The rows of each matrix lie in a flat space through zero, up to rounding. After each matrix: how many dimensions does the smallest such space have?

[[ 26  13 -11   6 -12 -26  15 -37  16   4  14  10  24  16  28  15 -19   2]
 [ 13  32  -6   3 -18  -8 -11  15 -28   7  21 -12 -15 -26 -10  39 -46   6]
 [-11  -6   5   1 -20  21   9  17  -8 -15 -23   3 -31   8 -17 -28  22 -22]
 [  6   3   1  20 -37   0  -6   8  13 -21 -41   8   3   2   3 -17  28   1]
 [-12 -18 -20 -37  12  -7  -3  -6 -14 -14  11 -14 -13  -6 -35 -24 -28  -2]
 [-26  -8  21   0  -7  32 -17  35 -20 -19 -18 -25 -49 -14 -11  -5   3 -17]
 [ 15 -11   9  -6  -3 -17  -8 -24 -21  15  24  -9  12  15 -10  41 -34   4]
 [-37  15  17   8  -6  35 -24  23 -38   2 -23  -6 -39 -28 -12  10  -9 -12]
 [ 16 -28  -8  13 -14 -20 -21 -38  37  -3  -7 -10  26 -20  43  -5 -11   3]
 [  4   7 -15 -21 -14 -19  15   2  -3 -44   3 -14 -17  15 -13 -21 -23  -1]
 [ 14  21 -23 -41  11 -18  24 -23  -7   3  19   5   2  41 -27  11 -23  -2]
 [ 10 -12   3   8 -14 -25  -9  -6 -10 -14   5  -5  23  -1  -8   7 -16  19]
 [ 24 -15 -31   3 -13 -49  12 -39  26 -17   2  23  59   5   4 -35  -3  26]
 [ 16 -26   8   2  -6 -14  15 -28 -20  15  41  -1   5  16  -2  15 -31 -12]
 [ 28 -10 -17   3 -35 -11 -10 -12  43 -13 -27  -8   4  -2  21 -14  13  -7]
 [ 15  39 -28 -17 -24  -5  41  10  -5 -21  11   7 -35  15 -14 -20 -17 -20]
 [-19 -46  22  28 -28   3 -34  -9 -11 -23 -23 -16  -3 -31  13 -17 -10  -3]
 [  2   6 -22   1  -2 -17   4 -12   3  -1  -2  19  26 -12  -7 -20  -3  15]]
 | 10

[[-40 -22   1  15 -16  32  30   5  11  -5 -36 -19 -32 -17  12 -48  15  13]
 [-22  -2  -2   2 -18   6   0   0  15  -7  11  -5   3   8  -2  -4  -1   3]
 [  1  -2  24 -14  -6  -2 -16  -8  21 -23  -6 -13 -20 -26  13  20  17   0]
 [ 15   2 -14 -14  -6 -16   7 -10 -22   4  28 -23   5   0  -9  -4  13  19]
 [-16 -18  -6  -6 -52   1   9 -20   7  -4  31 -39 -31   5  -4 -21  25  56]
 [ 32   6  -2 -16   1 -26 -19 -12  -7  -8  32 -16   4 -12   1  25   6   8]
 [ 30   0 -16   7   9 -19 -13  -1   1  -1  19   2   7   7  -2  13 -10  15]
 [  5   0  -8 -10 -20 -12  -1  -7 -18  16  25   3  -5  24 -15   2   5  22]
 [ 11  15  21 -22   7  -7   1 -18  -1   0  18 -22  14 -18  -5  43  15   2]
 [ -5  -7 -23   4  -4  -8  -1  16   0  -8  -4  16  -6  23  -5 -21  -1   5]
 [-36  11  -6  28  31  32  19  25  18  -4 -31  27  56  17  -2 -26 -35 -57]
 [-19  -5 -13 -23 -39 -16   2   3 -22  16  27   8 -32  24 -18  10  20  26]
 [-32   3 -20   5 -31   4   7  -5  14  -6  56 -32  29   1  -8   2  -9   4]
 [-17   8 -26   0   5 -12   7  24 -18  23  17  24   1   8 -15  39 -10 -10]
 [ 12  -2  13  -9  -4   1  -2 -15  -5  -5  -2 -18  -8 -15   7 -11  12   6]
 [-48  -4  20  -4 -21  25  13   2  43 -21 -26  10   2  39 -11 -14  14   8]
 [ 15  -1  17  13  25   6 -10   5  15  -1 -35  20  -9 -10  12  14 -10 -11]
 [ 13   3   0  19  56   8  15  22   2   5 -57  26   4 -10   6   8 -11 -21]]
 | 9

[[ -2   4  33 -14  69  29  -7  -9  14  -3  15 -24  -5  25  10  30   2  16]
 [  4  30  -6  -7 -19 -13  -6  19  -3  10 -25   1  16  12  18  11  -9 -17]
 [ 33  -6  34  12  29   9  -3   4  19  11   4  18  22   1  22  -9  -1 -29]
 [-14  -7  12  17  39   9  22   5  29 -16  -4 -21 -21   4 -13 -27 -18  50]
 [ 69 -19  29  39  48  26  -3  -9  22   9  30 -19  19 -30  12   2  14  -6]
 [ 29 -13   9   9  26 -20  -9 -11   7 -14  15 -17   3 -20 -27  -4  -6   0]
 [ -7  -6  -3  22  -3  -9 -13 -16 -38  -9  33  17   9  26 -29   2 -16  -7]
 [ -9  19   4   5  -9 -11 -16  -5   3 -29   3  24  27 -14  -4 -13 -10 -14]
 [ 14  -3  19  29  22   7 -38   3  12   3  35  -3 -38 -25 -26  47   8 -11]
 [ -3  10  11 -16   9 -14  -9 -29   3 -68  -3  20  -3 -30  13 -11 -18   0]
 [ 15 -25   4  -4  30  15  33   3  35  -3 -43  -7 -31  -5 -32 -28  -5  16]
 [-24   1  18 -21 -19 -17  17  24  -3  20  -7   6 -14   0  26  10   7  -5]
 [ -5  16  22 -21  19   3   9  27 -38  -3 -31 -14  15 -14  -3  22 -11 -57]
 [ 25  12   1   4 -30 -20  26 -14 -25 -30  -5   0 -14 -34 -26  32   6  12]
 [ 10  18  22 -13  12 -27 -29  -4 -26  13 -32  26  -3 -26 -56   0   6  -3]
 [ 30  11  -9 -27   2  -4   2 -13  47 -11 -28  10  22  32   0   5  -2 -17]
 [  2  -9  -1 -18  14  -6 -16 -10   8 -18  -5   7 -11   6   6  -2 -14 -23]
 [ 16 -17 -29  50  -6   0  -7 -14 -11   0  16  -5 -57  12  -3 -17 -23  57]]
 | 14

[[  7 -26  30 -10  -4  -3  13  -6  -9 -19 -15  47  25 -21   6  14 -20  13]
 [-26 -29  15   8 -21 -28   2 -25 -12   9  -1   1  23 -27   3  18 -20 -13]
 [ 30  15 -20 -18  28  23 -11  26  16 -23   6   1   3 -41  25   1  12 -16]
 [-10   8 -18 -48  15  34  26  24  19   7  -7  -7  -9  -5  -3  20  20 -45]
 [ -4 -21  28  15 -31  -1  -9 -25  -1  12  15  -5  12   7 -15 -27   3  -4]
 [ -3 -28  23  34  -1 -71   3 -35 -16 -30   6 -19  -9  17   9 -12 -20  19]
 [ 13   2 -11  26  -9   3 -31 -18   7  -1 -23  10   7  23  18 -27  22  23]
 [ -6 -25  26  24 -25 -35 -18 -71  -7  -6  -1  -4   6  89   1  -1  37  13]
 [ -9 -12  16  19  -1 -16   7  -7 -15 -14 -36  34  -6 -14   0 -31 -12  16]
 [-19   9 -23   7  12 -30  -1  -6 -14 -10 -12 -34  -3  12   6  15  25   1]
 [-15  -1   6  -7  15   6 -23  -1 -36 -12 -55  32  48 -34  12 -22   8   2]
 [ 47   1   1  -7  -5 -19  10  -4  34 -34  32   9  27 -43  27  16 -67  35]
 [ 25  23   3  -9  12  -9   7   6  -6  -3  48  27 -31  -1 -13  15 -42   0]
 [-21 -27 -41  -5   7  17  23  89 -14  12 -34 -43  -1 -67   4  17  32 -11]
 [  6   3  25  -3 -15   9  18   1   0   6  12  27 -13   4 -21  -1  -7   4]
 [ 14  18   1  20 -27 -12 -27  -1 -31  15 -22  16  15  17  -1 -35  20  23]
 [-20 -20  12  20   3 -20  22  37 -12  25   8 -67 -42  32  -7  20  30 -17]
 [ 13 -13 -16 -45  -4  19  23  13  16   1   2  35   0 -11   4  23 -17 -22]]
 | 14

[[  9  27  49  15  30 -28 -12  27  -8 -17 -23  51  19  20  22  -5   4 -32]
 [ 27  22 -30  14  54   6  19   5  41   7   0  25  -2 -26 -28  -8  10  12]
 [ 49 -30  19 -29 -11  28  46  -8   0   5  28   4 -11  41 -14  21 -38 -29]
 [ 15  14 -29  26  15 -15  70 -32   0  36 -15 -14  -7 -29  60 -17   0  12]
 [ 30  54 -11  15  13  26  39 -18  -1  22 -25   6 -11 -21   3 -10   3  25]
 [-28   6  28 -15  26 -44  28  30  -9 -13  16  19 -14 -11 -18 -33   5  -9]
 [-12  19  46  70  39  28  35   9  22 -13 -24 -15  -3   1  10  15  14 -37]
 [ 27   5  -8 -32 -18  30   9  38  -5  29  52  35 -24  27 -55 -29 -31  48]
 [ -8  41   0   0  -1  -9  22  -5  24  29  19 -16   2 -41  11  31  48   3]
 [-17   7   5  36  22 -13 -13  29  29   8  16   6   8  -8  -5  -1  26  -6]
 [-23   0  28 -15 -25  16 -24  52  19  16  67  10 -11  22 -45  13  13  17]
 [ 51  25   4 -14   6  19 -15  35 -16   6  10  43   8  13 -48 -12 -19   0]
 [ 19  -2 -11  -7 -11 -14  -3 -24   2   8 -11   8  -3  19   8 -15 -10  10]
 [ 20 -26  41 -29 -21 -11   1  27 -41  -8  22  13  19  29  16  20 -24 -53]
 [ 22 -28 -14  60   3 -18  10 -55  11  -5 -45 -48   8  16  16 -15  -5 -46]
 [ -5  -8  21 -17 -10 -33  15 -29  31  -1  13 -12 -15  20 -15   5  18 -19]
 [  4  10 -38   0   3   5  14 -31  48  26  13 -19 -10 -24  -5  18  28  27]
 [-32  12 -29  12  25  -9 -37  48   3  -6  17   0  10 -53 -46 -19  27  18]]
 | 11

[[ -4  21  14  23  20 -23 -16  18   1  -1   2 -17 -23  14  -9   9  -7  20]
 [ 21   3  10   3  13   6  20  17 -32   1  14  -7  23 -10  16  16  40   1]
 [ 14  10 -26  49  11  -3   5  28 -11 -13  33  -4  -3 -19  33 -59 -34  -1]
 [ 23   3  49 -33  -4 -17  27  18  28  -8  17   7  -7   1  17  -6 -10  -1]
 [ 20  13  11  -4  12   2  20  17 -14   2  -1 -22  10  -8  22  24  16  15]
 [-23   6  -3 -17   2  28  23  -4 -17   0  -2  10  20  -1  13  -3  -4 -15]
 [-16  20   5  27  20  23  29   1 -28  12  40   0  38   7   3 -11  15 -35]
 [ 18  17  28  18  17  -4   1   4   9   4  13 -43   7  -1   5  11  -1  19]
 [  1 -32 -11  28 -14 -17 -28   9 -38   4  -6  30 -37 -23   3 -11  -1   6]
 [ -1   1 -13  -8   2   0  12   4   4  -8  19  23  20  14 -12 -14  23 -27]
 [  2  14  33  17  -1  -2  40  13  -6  19  42  11  -1  -5  26 -16 -27 -32]
 [-17  -7  -4   7 -22  10   0 -43  30  23  11   5   8  11 -25  -7 -21 -36]
 [-23  23  -3  -7  10  20  38   7 -37  20  -1   8  14   6  17  32  11 -19]
 [ 14 -10 -19   1  -8  -1   7  -1 -23  14  -5  11   6  -5  -2  28  37 -10]
 [ -9  16  33  17  22  13   3   5   3 -12  26 -25  17  -2  10 -33 -22   6]
 [  9  16 -59  -6  24  -3 -11  11 -11 -14 -16  -7  32  28 -33  36  79   7]
 [ -7  40 -34 -10  16  -4  15  -1  -1  23 -27 -21  11  37 -22  79  41   0]
 [ 20   1  -1  -1  15 -15 -35  19   6 -27 -32 -36 -19 -10   6   7   0  62]]
 | 9

[[  3  -5   0   7  13  -8   1 -17  -8   0  -6   2  -7  -2   0   7   2   9]
 [ -5 -15  -5  16 -27  12  10   4   1   7  19 -38 -30  -2  25 -28   7  -1]
 [  0  -5  22   8 -18  25   3   4 -14  -5  10   7 -22 -10  10 -13  -6   0]
 [  7  16   8  21  21  -2 -11 -27   8  -4  -3  -5 -13  -4  15   1  23   1]
 [ 13 -27 -18  21 -32  12  16  11 -16   2  16 -62 -38  -1   7 -32 -14   3]
 [ -8  12  25  -2  12  25   2  -5  -5   9 -16  24   1 -15  17  -2   4 -10]
 [  1  10   3 -11  16   2  18   2 -12  -1 -11  18   1  -9  -3 -11   7  -8]
 [-17   4   4 -27  11  -5   2   8   5  10 -13  38  32   1  -7  16  -3  -4]
 [ -8   1 -14   8 -16  -5 -12   5  24   9  14 -37   7  10  21   0   3  -7]
 [  0   7  -5  -4   2   9  -1  10   9  12 -13 -14  14  -1   4  -2  -5 -12]
 [ -6  19  10  -3  16 -16 -11 -13  14 -13   7  33   9   4   0  12  23   2]
 [  2 -38   7  -5 -62  24  18  38 -37 -14  33  -6 -29  -1 -13 -22 -43  10]
 [ -7 -30 -22 -13 -38   1   1  32   7  14   9 -29  10  13 -13  -3 -26   2]
 [ -2  -2 -10  -4  -1 -15  -9   1  10  -1   4  -1  13  10  -7  14  -3   4]
 [  0  25  10  15   7  17  -3  -7  21   4   0 -13 -13  -7  25 -23  33 -16]
 [  7 -28 -13   1 -32  -2 -11  16   0  -2  12 -22  -3  14 -23   7 -27  14]
 [  2   7  -6  23 -14   4   7  -3   3  -5  23 -43 -26  -3  33 -27  17  -9]
 [  9  -1   0   1   3 -10  -8  -4  -7 -12   2  10   2   4 -16  14  -9   9]]
 | 8

[[  7 -10  12 -13   8   1   7   0  -5  12  30   2  16 -14   5  -6 -15   5]
 [-10 -14  14   2  17 -11 -17  11   4  -9 -11 -10  -3 -10  -9   0  -1   4]
 [ 12  14  -1 -14  -5  -8   6 -18   3  12 -10   7  -1 -16   4  -2  -2  -3]
 [-13   2 -14  25  -7   7   8   7  -5  -8   3 -11  -4  17  -2   5  12 -13]
 [  8  17  -5  -7   2 -12   3 -10  -4  12 -32   8   7 -15  15   2  -5   9]
 [  1 -11  -8   7 -12  22  13   3  -3   0  54  -5  -1  21  -3  -5  -3 -15]
 [  7 -17   6   8   3  13   4   1  -1   5  49 -11  -8  -7 -20 -16   1 -22]
 [  0  11 -18   7 -10   3   1   3   0  -1 -20 -10 -25   1   7  -3   6  -7]
 [ -5   4   3  -5  -4  -3  -1   0   1  -7 -11  11  10  11   3   9   3  12]
 [ 12  -9  12  -8  12   0   5  -1  -7  16  20  -2   9 -27   2 -13 -12   2]
 [ 30 -11 -10   3 -32  54  49 -20 -11  20  69  -9  -8   2  22  -9   0 -21]
 [  2 -10   7 -11   8  -5 -11 -10  11  -2  -9 -11  -8 -13   5   7 -11  -1]
 [ 16  -3  -1  -4   7  -1  -8 -25  10   9  -8  -8  -9 -19   1   2 -13 -13]
 [-14 -10 -16  17 -15  21  -7   1  11 -27   2 -13 -19  46   2  20   5 -10]
 [  5  -9   4  -2  15  -3 -20   7   3   2  22   5   1   2 -22 -13 -13  -3]
 [ -6   0  -2   5   2  -5 -16  -3   9 -13  -9   7   2  20 -13  10   2  -2]
 [-15  -1  -2  12  -5  -3   1   6   3 -12   0 -11 -13   5 -13   2  18 -15]
 [  5   4  -3 -13   9 -15 -22  -7  12   2 -21  -1 -13 -10  -3  -2 -15  -1]]
 | 9

[[  5  -4   9   6   0   4  -8  -3  -3   2  -3   5   2  -4   4  -7   4  -8]
 [ -4 -21  -7  12 -12 -15 -19  24  32  13  36   1  -1  26 -23 -30 -10   1]
 [  9  -7   9  42 -15   3 -47  11   8  21  -5  17 -12  -5   6 -32  24   0]
 [  6  12  42  20 -33   6  -9   6  24  43 -50 -10 -25  11 -35 -28 -15  22]
 [  0 -12 -15 -33  20   9  33  -6  -4 -28  38  -2  25  10 -10  20 -11 -23]
 [  4 -15   3   6   9   5   4  21  -8  -1  10   4  19   7 -10 -21  -7 -12]
 [ -8 -19 -47  -9  33   4  15  20 -31 -57  64   6  36 -19  46  18  21 -32]
 [ -3  24  11   6  -6  21  20  31  -4   6 -29 -11   4  10 -18  -1 -21  16]
 [ -3  32   8  24  -4  -8 -31  -4 -13  25 -53   9 -19  -6  16   3   2  34]
 [  2  13  21  43 -28  -1 -57   6  25  38 -23  12 -26  11  -2 -26   2  17]
 [ -3  36  -5 -50  38  10  64 -29 -53 -23 -53 -10  17 -16   6  58 -18  15]
 [  5   1  17 -10  -2   4   6 -11   9  12 -10  -1   0  14 -23  -1 -17  -1]
 [  2  -1 -12 -25  25  19  36   4 -19 -26  17   0  29   6  -8  19 -11 -17]
 [ -4  26  -5  11  10   7 -19  10  -6  11 -16  14   6  22  -7   8 -17  18]
 [  4 -23   6 -35 -10 -10  46 -18  16  -2   6 -23  -8  -7 -30   1   1  -5]
 [ -7 -30 -32 -28  20 -21  18  -1   3 -26  58  -1  19   8   1   8  -3 -17]
 [  4 -10  24 -15 -11  -7  21 -21   2   2 -18 -17 -11 -17   1  -3  -1  -7]
 [ -8   1   0  22 -23 -12 -32  16  34  17  15  -1 -17  18  -5 -17  -7  13]]
 | 8

[[ 90   6  24 -12  17  35  41 -42   6  21  -1 -72  17  -5   4 -18  60  26]
 [  6  27  31 -19  -5  10  -4  -2 -17  -6  11 -35  -7 -15 -19   5  12 -14]
 [ 24  31   5 -30  -4  45  37  15 -15 -32  -4 -88  12   6 -41  -1  31  23]
 [-12 -19 -30  30   5 -30  43   7  -1  21  28  20 -16  36  14  -6  -1 -11]
 [ 17  -5  -4   5   0 -40 -12  36  16   0   4  14  -9 -33  -8 -11 -12  14]
 [ 35  10  45 -30 -40  60  -1 -27   9 -56  -8  10  -5 -52 -11 -12 -21  41]
 [ 41  -4  37  43 -12  -1  22 -20 -13  58 -26 -21 -40   5  -1  27  22  15]
 [-42  -2  15   7  36 -27 -20  17 -22  60  12 -33  -8  22   2  44 -13 -18]
 [  6 -17 -15  -1  16   9 -13 -22   5 -28 -13 -12  11 -30  -9  13 -13  17]
 [ 21  -6 -32  21   0 -56  58  60 -28   2  27 -13   0  49  23 -42  -5  15]
 [ -1  11  -4  28   4  -8 -26  12 -13  27  -1  29 -23 -12   2  -5 -32  -1]
 [-72 -35 -88  20  14  10 -21 -33 -12 -13  29 -13  25  32 -21  47 -22 -27]
 [ 17  -7  12 -16  -9  -5 -40  -8  11   0 -23  25  33  -1  33 -18   9   1]
 [ -5 -15   6  36 -33 -52   5  22 -30  49 -12  32  -1  80  55  -9  11 -18]
 [  4 -19 -41  14  -8 -11  -1   2  -9  23   2 -21  33  55  14   0  24  -2]
 [-18   5  -1  -6 -11 -12  27  44  13 -42  -5  47 -18  -9   0 -25 -27  13]
 [ 60  12  31  -1 -12 -21  22 -13 -13  -5 -32 -22   9  11  24 -27  61 -12]
 [ 26 -14  23 -11  14  41  15 -18  17  15  -1 -27   1 -18  -2  13 -12  51]]
 | 12

[[ 25   4   9   1  -1  -5  -7   6  -3 -10  25   9   8 -10 -28  -8 -12   7]
 [  4  16 -15   0  -6   7   1 -10 -14 -22   5  12  26  -5  -8 -12  -9  25]
 [  9 -15  -2   6   8 -20 -11   4   5  11   1  -7  -1  -4 -13   2  10  -3]
 [  1   0   6  -1   0   1   1   3   2   3   3   0  -5   1   0   1  -2  -5]
 [ -1  -6   8   0   5 -10  -5   6   5  19  -3  -3  -6   4   1   2   6 -13]
 [ -5   7 -20   1 -10  30  16 -16  -4 -48   1  -1   0  -8   8   6  -8  23]
 [ -7   1 -11   1  -5  16   9  -9   0 -23  -4  -3  -3  -3   9   6  -1  10]
 [  6 -10   4   3   6 -16  -9   5   4  15   1  -4  -2  -1  -8   1   7  -7]
 [ -3 -14   5   2   5  -4   0   4  10   9  -4 -11 -18   1   5  10   8 -13]
 [-10 -22  11   3  19 -48 -23  15   9  74 -24 -11  -2  15   5  -1  29 -33]
 [ 25   5   1   3  -3   1  -4   1  -4 -24  26   8  10 -13 -28  -6 -13  16]
 [  9  12  -7   0  -3  -1  -3  -4 -11 -11   8  12  23  -4 -14 -13  -8  18]
 [  8  26  -1  -5  -6   0  -3  -2 -18  -2  10  23  34   1 -12 -23 -15  18]
 [-10  -5  -4   1   4  -8  -3  -1   1  15 -13  -4   1   5   9   1  10  -5]
 [-28  -8 -13   0   1   8   9  -8   5   5 -28 -14 -12   9  31  12  15  -6]
 [ -8 -12   2   1   2   6   6   1  10  -1  -6 -13 -23   1  12  14   6 -11]
 [-12  -9  10  -2   6  -8  -1   7   8  29 -13  -8 -15  10  15   6  10 -22]
 [  7  25  -3  -5 -13  23  10  -7 -13 -33  16  18  18  -5  -6 -11 -22  23]]
 | 4
